The same things were measured in two ways. Each way mixes the same 11 hidden numbers, adds some noise and spreads widely along 6 directions of its own, which tell nothing about the thing.
In the rows, zero is written as 128.
Some things both ways: the first way, then the second way.
[134 146 115 139 136 142 125 118 169 135 130 105 134 131 130 133 136 143
 122 154 108 121 157 133 124 139 106]
[141 156 102 159 138  68 152 149 133 130 118 128 156 100 154  45 168 135]

[137 150  91 134 146 108 141 120 131  96 149 170 120 122 111  84 113 149
 151 141 116  87 123 139 152  84 120]
[ 64 144 159 101 152 180 136 167 115 124  78 106 149 104 120 141 114 128]

[116  79 143 111 133 131 119 154  88 108 100 109 163 149 124  98 108 145
 148 138 124  94 140 111  95 117 175]
[ 75 138 167 161 167 139  36 142 136  63 102 140 104 146  91 159  70 164]

[120 128 126 108 138 135 108 116 146 159 150  91 127 165 129 167 138 130
 119 156 125 123 145 151 106 172 129]
[195 129  83 171 153 119  77 123  94 185 152 108 103 143 153  53 182 180]

[132  99 174  97  86 133 128 167 157 118 147 114 138 119 121  88 113 138
 102 118 155 155 152 114 152 126 172]
[112  77 128 130 107 135 146  55 116  55 146 150  92  99  66 127 115 133]

[102 140  77 132 175 136 129  86 129 134 199 171  71 174 106 141 105  98
 124 149 134  83  85 140 138 153 145]
[124  76 159 121  88 199  97 108 145 160 130 113 129 137 111 181 178 110]

[123 131 116 108 121 121 130 147 117 129 124 146 128 146 105 100 108 131
 140 100 127 133 109 142 165  94 163]
[132 112 147 142 114 129 112 102 119 145 118 129 120 160 124 156 150 110]

[140 152 124 125 138 141 139 118 103 150 116 144 109 105 111 136 120 107
 138 117 122  84 137 179 161 169 144]
[162  74 142 147  96 148 143 171 150 141 212 151 131 165 145 106  95  75]

[140 158 128 146 121  89 113 118 160 103 130 126 134 142 122 107 137 111
 105 130 120 139  98 109  85 138 126]
[130 108  73 122 175  83 102 111 102  83  70  86 155 143 166  82  68 131]

[120 155 126 142 152 149 123 115 136 108 165 183  97 162 122 148 105 106
 143  99 160  97  73 130 123 143 137]
[133  86 112 134 164  74  86 124 115 166 129 133 137 122 171 130 159  98]

[130 159 135 119 105  91 123 141 146 125 116  92 152 148 129  93 147 139
 134 147 127 150 110 127 103 112 134]
[122  88 130 130 118  90 126  43 103  31 118 171 118 147 115 153 112  93]

[113 140 136 152 145 153 127 123 148 131 113 100 138 166 142 143 132 110
 132 143 131 126 114  93  77 165 122]
[137 131 135 161 112  89 115 126 164 141 142 170 140 140 122 142 177  98]

[123 141 128 101 140 115 152 134 112 101 130 126  91 104 136 116 123 133
 165 148 129 100 135 132 100 115 126]
[135 136 177 126 136 156 122 128 122 166 124 153 110 115 125 159 186 149]

[146 162 125 147 101  54 176 128  98  87  89 103 144  79 137  29 141  90
 143 173 148 168 102  87  89  64 138]
[ 93 193 162  96 118 157 152 145 163 109  92 139 119 147  91 198  90 137]

[102 116 114  84 127 142 128 161 137 131 125  96 128 154 142 130 119 180
 167 145 111 143 155 145 125  64 137]
[126 100 182 159 136 141 137  98 136 137 137 163 117 126 117 128 172  96]

[150 116 119 128 138 117 137 147  97 131 127  90 148 127 129 107 142 149
 180 178 143 119 157 126  75  65  98]
[127 124 120 173 137  96 170 150  97 190 111 106 126 119 132  85 145 148]

[151 164 145  97 101  69 155 144 125 124 137 101 109 113 114  84 149 109
 140 135 144 175 113 102 119 124 105]
[133 114 174 160  91 183 178 109 147 170 151 150 107 134 149 166 152 113]

[120 154 101 135 162 104 125  75 112  88 174 105  91 145 162 158 131 128
 161 203 134 119 103 115  38 101  95]
[170   9  88 140 114 154 125  54 107 200 134 111 137 145  93 103 173  70]

[ 86 124 113 105 140 151 119 141 164 145 136 139 142 174 134 145 119 140
 136 140 127 120 132 145 135 123 141]
[126  63 143 107 101 198 120  96  78 118 128 146 139 154  90 125 143  99]

[149 102 115 141 140 134 127 118  96 136 146 121 141 129 116 117 118 121
 136 161 150 103 143 138 123 107 145]
[103  87 104 135 125 163 150 188 134 141 150  75 133 131 101  93  53 119]

[155 178 133 133 122 104 137 116 134 111 114 135 121  93 126 119 133 121
 133 125 116 116 129 152 131 143 111]
[171 121 120 136 124 120 129 124 113 173 163 146 121 153 140  98 154 108]

[125 145 146 144 143 149 152 119 104 112 196 191  66  97 120 104  84 123
 125 119 127  56 117 194 178 178 169]
[159 117 147 150 158  55  99  70 153  80 158 170  75 108 139 102 134 155]

[105 129 130 109 109 159 116 149 153 120 114 107 117 126 120 115 117 154
 131 125 101 130 143 125 136  98 151]
[138 191 125 180 177  59 150 156 143 166  84 102 149 105 148  35 171 127]

[ 98 114  93 107 166 141 159 139  56 139 125 116 107 143 128 119 109 145
 197 164 104  98 139 145 121  82 126]
[127 109 174 169 141 186  89 174 157 178 137 120 128 164 150 126 118 134]

[138 132 133 102 115 149 151 185 145 107  66 135 136  95 129 101  98 179
 151  68  66 146 185 138 182  83 123]
[153 159  84  83 137 100 152 117  81 155  63  93 149 124 126 106 168 162]

[119 146  90 122 165 152 125  70 103 140 194 146  74 133  88 147 128 119
 144 183 125  45 118 140 155 165 107]
[ 86  79  81 106  86 141 127 117  94  55 115  97 184  80 130  91 124 113]

[138 114 134 136 130 173 118 128 139 144 150 110 113 127 128 158 120 122
 127 139 150 130 151 135 115 122 128]
[ 89 126 144  95 138 137 141 185 189  91 190 124 121  75 137 117  50  94]

Other things, the second way, with their names:
Z96: [130 107 168 201 113 119  79 102 148 111 150 182 120 168  85 125 181  92]
Z904: [146 122 180 173 109 116 158 105 148 199 162 190  95 119  84 151 247 114]
Z438: [158  69 125  95 145 142  67 102 121  68 212 166  87 149  98 119  84  90]
Z294: [142 155 132  89 112 129 127 125  98 144  98 103 106 127 123 163 155 186]
Z138: [143 147 127 115 142 140 114 154 148 169  74  84 148 154 139 127 126 155]
Z912: [119 137  99 131 158  40  75 116 112  53 117 149 132 115 164 136 141 139]
Z265: [144  97  67 125 117  87 112 109 101 159 108 117 171 125 135  86 168 107]
Z942: [123 114 122 114 133  75  78  69  84  78 137 148 106 130 108 107 139 108]
Z290: [113 179 131  81  73 146 187 160 140 169 122 129 140 134  85 173 134 116]
Z188: [136  81 137 111 110 184  74 145 139  74 180 143 143 162 130 101  80  80]
Z656: [ 77  99 129 106 145 136 100 133 129  64 111 117 138 108 113 160  86 108]
Z619: [124  97 132 186 113 146 136  93 139  79 135 121 113 115 127  57  97 160]
Z512: [115  70 136 126 125 146 154 139  97 155 115 118 147 136 139 146 128 100]
Z854: [141 157 107 135 107 172 158 219 147 232 144  82 171 113 162  53 152 131]
Z16: [173 140 120 133 111 102  80  92 119 144 139 127 103 151 138 147 167 143]
Z721: [126 107 129  83 120 172 130 125 146  86 106  96 132 154  96 140  71 128]
Z910: [131 160 161 142 116 126 175 120 137 138 137 160 101  96 122 129 175 159]
Z786: [161  27  82 193 136  82 123 121  68 176 157 133 141 176 151  74 147  76]
Z852: [ 86  99 141 138 128 191 139 113 157 134 133 103 106 119  87 150  94  89]
Z521: [176 121 104 166 154  85  76 130 138 131 160 141 132 127 183  72 171 126]
Z250: [175 178  79 136 144 108 102 150 125 140 138  96 131 130 141  28 136 161]
Z400: [110 120 115 108 167 121 102 147 118 117  98  93 131 164 112 131  76  96]
Z525: [ 82  87 209 109 124 196 161 112 156  68 137 141  83 103 125 193  57 144]
Z210: [131 112  99 113 154 191  79 177 134 125 150 108 124 124 146 128 101 157]
Z965: [123 119 160 193  92  77 170 126 156 132 116 154 152 159 136 116 134  85]
Z726: [ 89 200 134  78  88 183 186 139 108 153 112 136 121 110  50 148 142 145]
Z844: [ 95 159 153 106 114 174 197 131 137 148 111 140 127 126  92 144 109  99]
Z74: [106 134 119 190 155  98 118 157 113  96 135 120 120 130 129  59  99 130]
Z651: [142 164 166 136  92 151 143 144 137 111 158 146  99 151 156 145 104 166]
Z704: [ 92 135 155  93 142 154 102 139 188  47 109 121 134 102 105 171  81 124]
Z151: [110 204 140  97 151  66 220 143 141 177 107 140  83 119  83 175 124 132]
Z796: [110 142 119 103 116 120 123 114 147  85 128 130 134 107 125 132 108 116]
Z435: [144 125 127 126 155 117 108 115 109  97 124 162 145 111 157  95 157 134]
Z828: [ 98 198 122  89 172 106 100 126 137  91  72  95 112  92 157 148 108 184]
Z315: [ 86 119 151 145 104 167 168 183 146  99 124 137 159  95 149 128 122 160]
Z76: [126  93 191 187 158 175 116 170 208 140 191 153 123 103 148  65 105  98]
Z493: [ 94 110 172 138 117 154 137 152 155  81 151 140 156 115 200  90  68  80]
Z553: [102 145 147 106 114 128 120  98 112  90  89 156 134 133 118 180 163 125]
Z333: [ 85 149 138 130 178 136  61 160 162  87 150 111 116  92 163 118  87 111]
Z52: [172 132 138 123 116 133  70  98 123 122 164 175  95 146 110 161 187 156]
Z662: [140 150 105 125 153 105  23 124 114  94 149 127 116 148 144  87 110 137]
Z861: [185  90  90 124  85 140 120  63 144 134 151 133 121 172  57 111 139  98]
Z590: [141  58  92 113  88 162 105  62  89  88 147 148 139 128 123 124 152 120]
Z107: [141 116 111  91 144 124 134 129 119 177 147 118 109 110 132 147 142 121]
Z97: [ 97 146 126 141 131 107 139 131 142 133 127 134 105 112 100 171 123 131]
Z331: [ 68 123 169 127 114 120 111 127 121  83 123 139 117 133 128 197 103  95]
Z342: [133 123 155 141 178  96 182 150 152 109 123 154 133 110 169  99 112 111]
Z952: [ 95 207 200 130 150 164 175 191 183 185 133 106  87 126 102 131  81 133]
Z597: [133 116 121 160 114 153  96  93 138 100 135 127 118 134 120  99 128 131]
Z140: [134 116 121 107 109  88 133  68  93  83 103 123 110 157 132 158 121 115]
Z510: [120 123 132 101 129 151  64 135 136 110 163 131 112 100 140 152 133 161]
Z437: [132 125 138 146 135 157 132 179 115 157 148 124 122 129 121  94 144 141]
Z777: [103 112 199 183  96 158 178 165 177 179 156 153 147 181 132 116 106  21]
Z919: [ 97 168 161 103 118 204 191 123 114 137 118 137  77 107  97 184 122 176]
Z581: [138 173  71 118 132  61 199 147 126 173  95 101 142 100 109  99 165 137]
Z179: [106 122 134 122  99 145 139 106 142  98 130 134 123 112 126 140 115 137]
Z953: [149 150 117  38 129 172 182 138  63 175  66 117 143 147 111 171 133 168]
Z133: [ 90 109 100  98 162 127 110 175 115  75 159 132 145  69 119  86 112 114]
Z22: [178 183 127 134 134 132 143 212 185 252 146 111 129 165 147 125 171 123]
Z274: [141  75 198 192 135 171  99  89 162 181 148 162 115 136 146 126 203  71]
Z506: [135  98  79 152 132  45  84 120 117 114 159 157 156 130 146  94 162  79]
Z176: [152 128 124 128 110  95 145 105 115 160 114  97 114 130 115 103 159 137]
Z877: [145 106 116 130 116 150 192 171 110 162 138 129 126 150 106 127 149 124]
Z374: [ 99 148 126 138 121 134  76  96 108  76 123 142 132 101 115 103 147 143]
Z655: [120 103  95 104 108 103 209 115 113 191 106  97 131 134 103 134 115  85]
Z304: [107 157 153  92 132 149 183 142 152 103 108 123 125 123 160 177  94 109]
Z183: [141  82 136 157  91  94 197 104 114 163 112 142 146 135 150 139 188  97]
Z231: [137 161 181 201 131 125 156 176 156 176 135 141 136 155 153  51 123 120]
Z208: [127 130  86 124 107 110 161  79 120 104  78 118 136 126  79 109 138 138]
Z405: [143 135 143 190 150  91 117 178 142 160 124 110 137 163 164  49  91 149]
Z87: [107 217 208  83 157 190  96 181 174 145 122 133  99 108 132 180 133 176]
Z876: [121 131 180 170 139 142 118 145 160 113 188 144  90 130 167 107  74 119]
Z962: [135 128  99 139  64 102 108  94 132 113 110 119 143 144 117 151 149 148]
Z98: [146 118 101 159 165  91  61 130 105 123 139 120 128 138 158  63 119 126]
Z740: [125 145 159 135 100 161 170 158 149 172 141 121 123 158 120 134 103  98]
Z344: [158 146  20  68 135  36 112  87  64 116  91 117 135 117 143 144 166 167]
Z664: [161 104  80 123 100  60 174 150 134 121 140 105 128 136 159 139 131 141]
Z802: [137  66 140 168 107 174  95 124 111 140 159 131 117 174 100 110 123 106]
Z240: [107 144  89 102 115 116 158 125  80 178 115 121 139 127 114 124 112 115]
Z172: [136 156 153 118 133 174 140 201 149 100 141 102 138 137 125  70  72 154]
Z84: [108 157 151 131 106 141 151  98 141 122 151 144 100 137  95 105  85  98]
Z57: [121 163 125  91 104 155 144 187 141 169 134  80 126 136 105 150 127 115]
Z494: [117 114 159 172 131 111 144 140 166 130 146 142 115 134 126 132 127  93]
Z846: [115 190 193 152 133 111 112 122 157 137 118 148  89 138 132 156 140 140]

Some of these things the first way, each followed by its name:
[149 145 132 112 105 102 104 132 164 136 110 110 130 136 109 132 139 107
  94 101 125 155 122 128 114 151 145] => Z16
[125  97  94 118 143 138 105 160 179 130  96 125 159 180 133 148  99 160
 106  83  70 163 169 137 132 101 144] => Z138
[126 140 137  81 108 155 133 163 126 135 128 176  92 101  75 116 101 134
 135  61  99 120 142 146 220 125 133] => Z493
[124 116 120 111 131 141 112 132 134 117 143 144 123 156 109 123 103 136
 127 111 135 108 116 130 149 120 168] => Z656
[145 131 141 183 139 123 114 132 169 135 155 127 184 187 163 131 125 124
 113 145 177 140 111 156  81 136 145] => Z151
[147 142 143 155 131 125  99 121 179 125 143 129 139 164 112 128 132 112
  89 111 136 106 108 123  98 196 142] => Z494
[143 116 105 114 128 132 142 138 129 133 137 128 122 119 124 119 114 127
 139 136 143 149 151 133 142  71 133] => Z510
[128 120 138 110 134 189 135 148 138 145 100 116 114 117 112 162 119 127
 138 103  97 133 178 101 149 151  92] => Z854
[130 158 152 132  99 129 135 138 145 120  94  87 131  91 154 117 143 121
 138 151 147 145 136 141  86 107 143] => Z438
[105 142 119 136 148 146 112 106 138 125 139 155 131 164 109 123 107 131
 112 122 104  58 106 154 163 196 174] => Z96
[100 144 105 142 142 159 118 113 109 156 163 124 123 149 125 136 134 134
 166 190 149  87 111 172 107  88 134] => Z942
[142 125 159 120  99 120 143 177 154 116  92 127 115  93 107  84 128  91
 116  92 147 147 135  89  96 129 145] => Z294
[129 171  81 120 117  76 157 119 133 109 141 161 125 118 111  55 119 126
 138 141 134 140  94 146 187  58 153] => Z553
[173 144 139 134 121  98  85 127 153 113 128 155 142 147  80 117 135 111
 107  84 144  88  98 124 113 169 138] => Z331
[152 151 133 148 113 141 159 173 164 121  43 112 153 107 139  96 115 124
 125  66  99 190 153 104 145 104 126] => Z22
[151 161 142 140 105 100 156 138 115  95 107 180 112  45  88  48 119  96
 120 112 113  87 128 132 160 132 139] => Z231
[111 152 117 115 144  95 153 127 138 113 134 167 125 136 153 125 114 107
 140 134 145 121 109 161 120 132 147] => Z953
[102 157 167 136  97 160 123 146 192 129  86 130 120 115 110 120 136  72
  86  92 134 138 110  83 114 195 148] => Z188
[150 140 167 129 127 173  85 140 187 126 128 116 123 162 104 167 124 152
 101  67  92 110 141 109 131 216 108] => Z333
[103 117 111  99 150 146 125 141 114 146 152 146 115 176 118 145 113 128
 163 128 155 102 109 150 126 111 150] => Z512
[163 153 154 117  79  91 141 192 210  95  68  98 154  92 142  70 140 154
 120  89 119 195 162 108 104  75 123] => Z342
[ 88 147 109 147 158 165 122 128 108 171 123  97 144 192 129 151 142 130
 173 169 114 109 109 134  88 129 100] => Z777
[125 141 126 135 124 119 135 110 123 108 101  89 135 109 155 123 119 129
 120 157  92 150 147 129 111 125 140] => Z861
[125 140 133 138 125 102 132 113 111 111 158  63 121 146 140 104 150 120
 150 205 152 154 101  76  42  96 107] => Z852
[103 133 110 135 128 167 144 138 104 171 110  82 120 140 118 118 137 103
 161 166 152 139 117 116 109  87 140] => Z57
[140 143 126 124 109 121 144 133 157 121 139 174 124 103 101  79 114 107
 104 108 154 110 120 146 190 134 171] => Z437
[141 120  97  98 150 135 150 133  78 139 152 135 118 128 114 120  95 178
 167 130  84 114 171 177 209  89 116] => Z179
[122 172 137 136 112 108 129 131 128 139 140 133 109 134 100  91 142  93
 126 127 146 116  77 135 115 148 144] => Z140
[ 96 159 113 132 116 138 155  98 100 150 144  98  88  90 123 103 141  87
 137 207 141 125 115 135 126 114 142] => Z250
[137 155 140 119 140 120 144 120 101 106 142 154 128 124 131 120 105 158
 149 120  95  98 136 162 180 157 118] => Z844
[ 82 140 150  77 116 170 154 167 143 126 114 135 103 126 131 121 104 152
 154  98 111 130 140 137 187 134 152] => Z435
[164 177 170 150  92  68 162 147 136 137  90  73 124  64 109  56 189  56
 121 167 157 149 123  78  33 166  88] => Z651
[106 161 155 141 126 150 140 143 111 139 132 147 127 153 111 105 133  91
 161 124 183 100  67 114 121 151 142] => Z786
[148 144  97 161 155 130 114  77 153 128 187 164 133 160 130 146 106 126
  96 141 137  98 118 179 170 161 151] => Z581
[142 138 125 138 139 138 113 123 110 149 131 101 152 143 106 113 140 159
 150 162 107  67 147 161 135 151 122] => Z74
[154 183 119 166 125  92 162  86 106  59 136 185  89  53 113  71 123  64
 135 147 161 110  77  84 113  97 114] => Z265
[115  97 139  92 121 169 132 156 140 112 137 132  97 109 127 132  93 153
 128 111 108 126 175 134 152 108 153] => Z76
[142 111 153 122 113 130 111 161 188 109  99 101 183 158 141 121 112 169
  91  95  82 172 175 104 140 146 129] => Z208
[139 155 119 135 121 113 114 111 141 120 141 153 127 125 106 113 127 113
 116 129 132 107 108 147 140 129 143] => Z98
[184 149 135 121 109  87 140 146 178 106 131 135 139  92 120  84 127 151
 105 108 112 140 172 150 160 131 117] => Z910
[170 181 143 165 147  94 148  87  60  85 138 155 123  83 127 113 138 100
 175 168 148  77  99 122  92 141  73] => Z240
[125 120 107 129 143 131 106 138 138 155 144 120 146 177 120 138 125 147
 130 136 110 116 139 165 116 120 133] => Z846
